The rows come from 5 hidden closed curves, with some noise, and rows from the same curve form a group. Each curve winds through 8 dimensions. The rows are also pushed far along 4 directions, which tell nothing about the answers.
In the rows, 128 means zero.
Known rows, each followed by its group:
[140 101 125 149 133 141 143 106 121 185 169 122 160  79 163 192 163 110
 130] | mirag
[128 119 147 123 126 128 139 134 108 139 163 122 149 103 127 112 168 198
 131] | buref
[157 123 138 147 115  84 117 133  93 146 138 108  84 158 138 106 161 149
 160] | mirag
[102 119  98 121 156 140 143 133 133 135 137 122 126 154 113 138 148 150
 118] | kobu
[150 133 101 130 135 117 129 127 117 109 130 140 135 118 131 107 118 172
 137] | Gam
[109 125 155 128 142 155 156 118 125 144 162 130 160  94 145 122 194 220
 129] | buref
[144 146 157 120 127 114 121 120 132 141 137 100  95 168 152 103 150 152
 166] | lutod
[143 109  94 156 146 121 141 147 120 135  96 133 130 100 141 109  84  98
  78] | kobu
[ 96 112 139 124 138 178 140 102 154 145 141 132 175 130 133 143 151 116
 129] | Gam
[146 135 139 117 107 116  99 127 123 131 130 144 121 172 129 117 143 132
 170] | buref
[ 74 135 155 113 120 197 138 138 158 125  87 127 160 112 132 142 123 104
  64] | kobu
[165 113  87 146 132  82 139 143  88 128 126 141 101 144 109 122 116  93
 168] | kobu
[178 104  78 186 114  90  97 137  90 146 103 142 124  83 153 173  65  30
 101] | mirag
[ 98 132 152 108 157 149 160 119 158 151 154 107 126 114 128 152 159 146
 135] | Gam
[128 132 113  99 122 157 155 112 142 122 161 116 143 111 129 148 159 173
 116] | Gam
[135 129 156 135  92 141  86 113 157 123 109 165 161  89 156 161  94  68
  88] | Gam
[142  99  91 152 136 121 176 157  83 138 126 129 133 114 130 102 120 114
  97] | buref
[161 155 164  90 100 120 105 110 155 138 119  97  96 183 124 111 135 117
 192] | lutod
[147 108  72 163 138 100 132 168  66 120 100 150 136 114 115  89 109 160
 104] | mirag
[121 158 125 101 109 132 142 141 110 113 131 102  94 160 131 121 146 174
 124] | kobu
[132 133 124 124 121 141 116 125 131 115 116 151 152 114 131 117 129 154
 125] | buref
[133 165 134  92 120 152 124 104 189  99  81 138 110 140 120 134 100  90
 145] | mirag
[104 113  98 140 136 147 146 147 110 118 103 137 145 138 115 115 113 105
  94] | Gam
[107  86 136 148 138 164 162 109 124 176 175 148 188  54 131 206 182 105
 124] | kobu
[ 92 124 118 115 163 163 178 129 133 143 165 128 143 132 157 130 178 200
  94] | lutod
[162 135 143  90 112 131 126  87 171 149 142 145 123 145 107 176 163  96
 219] | kobu
[135  89 127 177 136 101 119 122 111 172 164 163 147  86 170 172 137  89
  94] | lutod
[120 141 145 107 120 147  98 124 143 120 104 110 149 128  97 140  96  93
 159] | kobu
[102 161 123  98 122 179 134 118 185  86  65 140 125 133 119 132  92  91
  96] | mirag
[109 146 167 109 136 150 108 116 163 158 120 109 119 133 131 155 164 155
 145] | lutod
[134 159 166 106 129 137  95 110 164 145 118 118 111 132 133 147 156 164
 173] | buref
[151 127 101 117 124 121 148 115 124 131 161 120 129 107 135 146 145 163
 130] | Gam
[124 143 114 112 129 152 161 126 134 104 114 139 135 112 135 109 133 175
 105] | Gam
[ 79 139 135 122 160 160 177 143 118 121 136 107 140 108 112 123 159 186
 127] | lutod
[150 125 169 112 143 108 138 126 150 161 139 121 103 139 138 106 141 124
 159] | buref
[127 136 117 105  74 178 108 140 142 107  53 146 149 115 115 162  90  49
  68] | lutod
[ 91 150 142  75 118 183 110 128 177 119  83 125 141 142  79 172 133 107
 137] | kobu
[120 111 145 131 124 149 129 128 121 165 145 124 156  85 130 173 168 139
 121] | buref
[153 142 108 104 124 117 128 129 133 129 110 133  97 149  88 151 136 119
 188] | kobu
[137  88 124 162 102 151  97  83 133 161 160 175 204  78 152 223 134  35
 129] | buref
[155 123 191 107 129  90  98 100 166 161 189 134 125 127 131 146 151 126
 194] | buref
[145 100  97 152 159 115 155 123 119 157 141 134 134 115 142 127 132 124
 121] | kobu
[149 128  93 130 136 105 132 107 130 122 152 129 112 117 135 150 125 141
 131] | Gam
[116 120  84 156 143 118 122 180  80 114  71 126 118 133 109 108  80 118
  94] | Gam
[115 106 115 137 127 147 128 118 139 123 129 140 150 115 126 129 146 142
  83] | lutod
[117 130 144 136 126 118 108 154 135 118  90 141 127  96 129 130  75  78
  76] | mirag
[109 126  91 131 149 134 165 134 115 111 157 115 126 122 138 121 140 179
  84] | buref
[137  99 117 121  93 147 110 135 139 137 116 158 172  99 119 165 107  70
  70] | lutod
[153 132 128 105 104 148  82  99 172 132 102 147 159 119 104 183 105  68
 174] | mirag
[156  99 122 172 133 101 161 131 101 143 125 149 128  89 154 109 115  89
 104] | mirag
[112 143 122 117 110 151  71 119 164 128  89 127 131 138 130 193  88  57
  97] | kobu
[158 166 154  84 147  90 118 100 153 142 181  84  72 179 115 125 161 190
 247] | buref
[153 118 105 122 132 123 141 141 104 142 141 104 127 127 128 106 141 174
 117] | lutod
[ 97 180 141  78 141 159 113 152 167 125  60  90  71 191 105 114 138 170
 141] | lutod
[133 141 145  84 115 138 114 106 165 126 160 131 139 149 133 143 136 138
 144] | mirag
[112 122  71 164 141 142 144 139  96 106 108 144 138 138 144 108 118 145
  81] | Gam
[137 132 156 107 126 150 111 123 168 151  99 134 140 149 129 111 129 119
 146] | mirag
[112 157  98 114 134 151 121 151 134 108  64 106  98 150 113 132  82 108
 100] | Gam
[152 113 126 148 154 100 148 153 101 159 131 106 121 100 142 100 114 136
 122] | kobu
[138 152 108  99 133 114 110 149 124 116 124  90 104 147 111 112 102 170
 132] | Gam
[149  99  89 190 129  79  98 151  87 128 107 143 120 100 128 118  85  95
  87] | lutod
[ 82 140 132 114 143 176 175 131 141 116 121 115 137  99 120 141 151 153
  92] | mirag
[157 170 138  99 123  84  70 143 155 122  87 125  53 207 126 109  96 134
 174] | lutod
[163 106 114 152 122  78 141 138  83 131 175 131 121 115 147 104 143 166
 110] | buref
[ 97 144 144  95 100 162 117 122 152 120 140 125 135 148 133 165 160 139
 107] | kobu
[156 107 137 159 109 105 108 109 105 158 157 115 122 123 143 152 155  99
 150] | mirag
[167 103 103 168 149  75 165 111  94 151 187 130 110  98 167 129 146 146
 136] | buref
[182 103 106 192 106  75  93 110  99 127 105 162 114 126 151 117 105  71
 135] | mirag
[170 134 147 144 124  53  91 150 112 126 122 142  82 121 129 115  91 118
 158] | Gam
[167 124 156 134 116 110 136  97 154 147 139 162 133  72 145 162 122  82
 156] | Gam
[ 88 149 134  80 106 185 103 134 174 110  66 135 142 151  81 173 115  76
 117] | kobu
[128 146 162 105 105 125 122 131 136 119 116 141 114 128 103 140 148 128
 161] | lutod
[137 108 155 162 119 122 105  91 151 150 151 171 161  66 177 179 127  92
 100] | mirag
[ 82 127 110 140 145 132 175 201  65 119 108 115 119  96 107 110 145 190
  66] | lutod
[119 149 102  99 107 159 117 146 155 107  48 150 111 158 110 133 108  99
  91] | buref

New rows. What belongs after each?
[168 122 127 130  98  99  94 141 118 150 106 136 104 134 123 154 126  86
 146] | buref
[169 115  89 173 134  59 121 152  55 154 148 132 101 116 129 146 129 133
 172] | buref
[139 134 136 122 120 103 102 143 139 123 119 147 117 116 148 124  95 126
  98] | mirag
[116 135 187 100 117 154 110 104 186 151 131 138 144  98 148 168 134 100
 111] | mirag
[ 93 155 157  64 112 175  81  95 206 111 141 118 145 162 111 173 129 122
 130] | buref
[132 152 155 125 107 138  68  83 185 127 107 143 122 128 148 181 120  84
 144] | mirag
[137 105 103 168 142 104 133 160  82 144 117 130 134 103 123 128 113 120
 125] | Gam
[144 107  99 162 111  99 103 143  84 132 126 119 122 128 128 140 103  83
 112] | mirag
[ 99 122 166  97 120 161 105 115 183 133 140 140 163 116 121 157 123 100
  96] | buref
[161 135 120 110 122 112  90  91 174 119 125 164 123 150 125 147 108  97
 166] | lutod
[102 177 122  75  93 194 116 108 170  91  87 115 124 166 124 149 120 116
 116] | kobu
[123  91 115 175 170  88 170 148  54 154 219 110 142  83 145 106 178 227
 130] | kobu
[188 103 109 166 103  54  89 132 101 122 137 158 115  98 144 131  83  94
 102] | buref
[112 110 140 141 122 158 152 104 120 153 165 112 151 128 157 138 191 152
 105] | mirag
[118 140 134 120 125 126 112 138 113 127 129  94 100 167 113 126 158 161
 156] | mirag
[124 124  96 163 142 108 120 165  98 134  76 123 101 124 132 126 102 109
  88] | lutod
[117 135  94  91 126 163 132 128 156 101  99 137 132 154 107 117 124 149
  96] | lutod
[114 141 108 137 114 152 154 131 109 108 120 131 125 116 147 141 139 143
  95] | kobu
[137 164 123  83 109 147 131 125 174  90  68 129 100 157 113 113  90  91
 123] | mirag
[145 142 130 147 120  87  89 130 108 123 117 112  82 152 120 126 132 133
 170] | mirag
[121 130 126 112 115 144 154 137 133 103 104 127 118 135 109 105 121 111
 108] | mirag
[110 138 137  99 142 137 132 111 143 129 182  97 128 142 123 150 159 176
 147] | buref
[135 133 113 151 135 103 113 138 107 146 122 113  96 129 146 149 133 140
 126] | buref
[135 129 113 110 129 136 109  89 175 110 142 140 149 132 124 144 107 112
 133] | Gam
[163 128  92 125 122 112 109 140 120 120  99 155 132 133 113 114 107 141
 140] | mirag
[ 94 135 124 124 100 174 111 137 141 110  72 119 132 155 130 119 137 124
  60] | mirag
[129 140 130 129 109 129 112 130 131  96  85 155 124 116 101 142 100  80
 133] | lutod
[133 121 129 112 112 167 143  91 157 136 140 162 167 123 140 150 159 123
 143] | buref
[146 164 148  45 102 154 106 120 186 118 101 131 121 173 101 114 143 176
 154] | mirag
[128 182 145  88 149  85 135 187 115 108 102  99  39 186 117  49 129 242
 138] | mirag
[126 139 160  73 106 154 128 101 176 114 153 139 152 125 107 148 146 132
 150] | mirag
[129  99 120 154 110 122  98 123 116 127 137 166 161 123 137 142 126  98
 101] | Gam
[159 134 155  97 106 105 116 133 115 137 163 120 121 145 124 111 158 176
 171] | Gam
[155 120 130 132 135 127 114 113 161 150 107 134 138 109 143 135  95  78
 129] | kobu
[ 69 115  89 140 129 159 126 153 113 105 127 132 152 121 135 146 107 124
  17] | buref
[118 105 137 162 151 133 131 117 122 160 151 116 159  81 131 154 134 113
 133] | lutod
[126 163 103  74 138 140 119 133 163  78 100 114 108 172  91  88  94 174
 133] | Gam
[152 127 116 165 123  85 106 155  84 119 105 147 111 134 144  76 101 151
 118] | buref
[160 112  88 145 132 117 143 139 111 131 105 128 126 124 135 103  85  85
 107] | kobu
[115 128 106 138 139 129 118 126 117 117 134 137 129 159 129 113 148 179
 131] | Gam
[141 148 121 108 101 130 114 124 128 119 133 109 113 149 139 143 120 120
 138] | kobu
[123 132 115 129 149 148 147 114 155 131 114 124 128 120 142 132 112 110
 113] | buref
[101 124 155 108 123 158 100 131 161 131 119 143 168 110 122 151 101  95
  93] | mirag
[128 123 157  92 109 150 154 100 157 124 172 133 155 107 116 152 163 128
 148] | mirag
[156 128 123 126 116 120  94 130 127 142 117 110 138 116 132 135  91 106
 124] | lutod
[ 93 126  72 120 147 157 155 150 128  94 109 148 139 140 123 110 116 157
  55] | lutod
[144 116 128 148 151  89 134 133 102 144 152 110 105 131 124 100 163 188
 148] | lutod
[111 168 127  73 137 153 118 114 170 111 126  87 104 178 109 131 129 160
 158] | buref
[145 110  91 187 107 106 103 128 100 101  80 163 128 126 133 108  86  61
  96] | mirag
[124 145 128 115 107 134  78 130 168  97  85 165 135 119 134 146  76  93
  75] | mirag
[202 106 111 143 107  87 100 107 120 151 139 171 148  99 145 143 117 100
 157] | mirag
[114 159 113  96 126 147 167 145 107 116 145  80  98 162 130 109 152 201
 124] | kobu
[156 126 101 122 134 120 151 124 124 130 139 141 131 107 127 131 131 145
 147] | mirag
[133 164 130  59 117 137 164 152 142  95 109 103  83 172  86  80 138 179
 144] | mirag
[ 71 149 165  80 128 211 100  63 219 112 145 131 185 158 120 164 161 136
 145] | kobu
[196 134 127 105 118  75 149 130 112 137 153 127  90 132 121 105 131 145
 187] | mirag
[162 109 115 139  84 131  87  97 151 126 104 183 152 120 127 176 101  17
 131] | Gam
[142 122  66 161 151  77 143 164  69 110 132 101  92 130 126 102  88 143
 110] | buref
[124 155 109 112 104 128 126 147 104  99 112 111  98 154 128 126 119 144
 109] | kobu
[ 82 124  93 136 150 164 142 147 100 127 136 110 154 137 127 137 143 174
  90] | mirag
[101 152 146 112 137 166 144 117 174 102  92 137 129 120 133 128 117 116
 115] | mirag
[108 121 126 130 125 160 112 134 142 130  93 140 161 114 111 154 110  89
 114] | Gam
[147 102  88 189 154  94 145 143  81 141 123 123 126  85 150 122  78  88
 102] | buref
[138 149 142 109 106 113 113 128 127 134 142 124  96 144 139 156 153 144
 145] | kobu
[153 120 139 161 132  96 112 104 126 155 123 126  98 143 145 130 150 102
 163] | lutod
[180 123 109 176 143  54 106 155  72 145 110 110  85 130 135  93  75 102
 163] | buref
[122 134 140 117 103 169 112 114 154 126 106 115 145 146 139 130 107  80
  99] | lutod
[124 108 120 164 127 142 105 136 118 138  98 129 158  98 146 136  80  66
  84] | buref
[190 142 134  91 104 101 107  81 162 139 167 126 111 127 126 162 144 134
 204] | Gam
[147 139 125 122 102 134  97 111 150 116 105 170 141 149 138 130 123 114
 139] | buref
[ 95 144 181  71 104 186 125  82 182 145 186 107 157 145 140 181 196 159
 149] | kobu
[122 129 122 130 139 116  98 114 138 121 140 139 129 162 122 123 135 152
 148] | Gam
[159 142 109 109 129 110 129 115 133 127 157 114 107 127 125 140 142 170
 156] | Gam
[143 134  70 142 141  94 130 151  94 110 125 115  94 120 123 127 107 162
 102] | Gam
[138 145 108  94 114 155 101 122 159 110  85 148 144 143 105 132 108 130
 138] | mirag
[123 147 173  76 102 171 153 116 149 148 138 107 131 140 122 139 193 163
 153] | lutod
[139 148 161 119 144 117 161 100 147 135 154 122 104 114 131 135 161 151
 194] | mirag
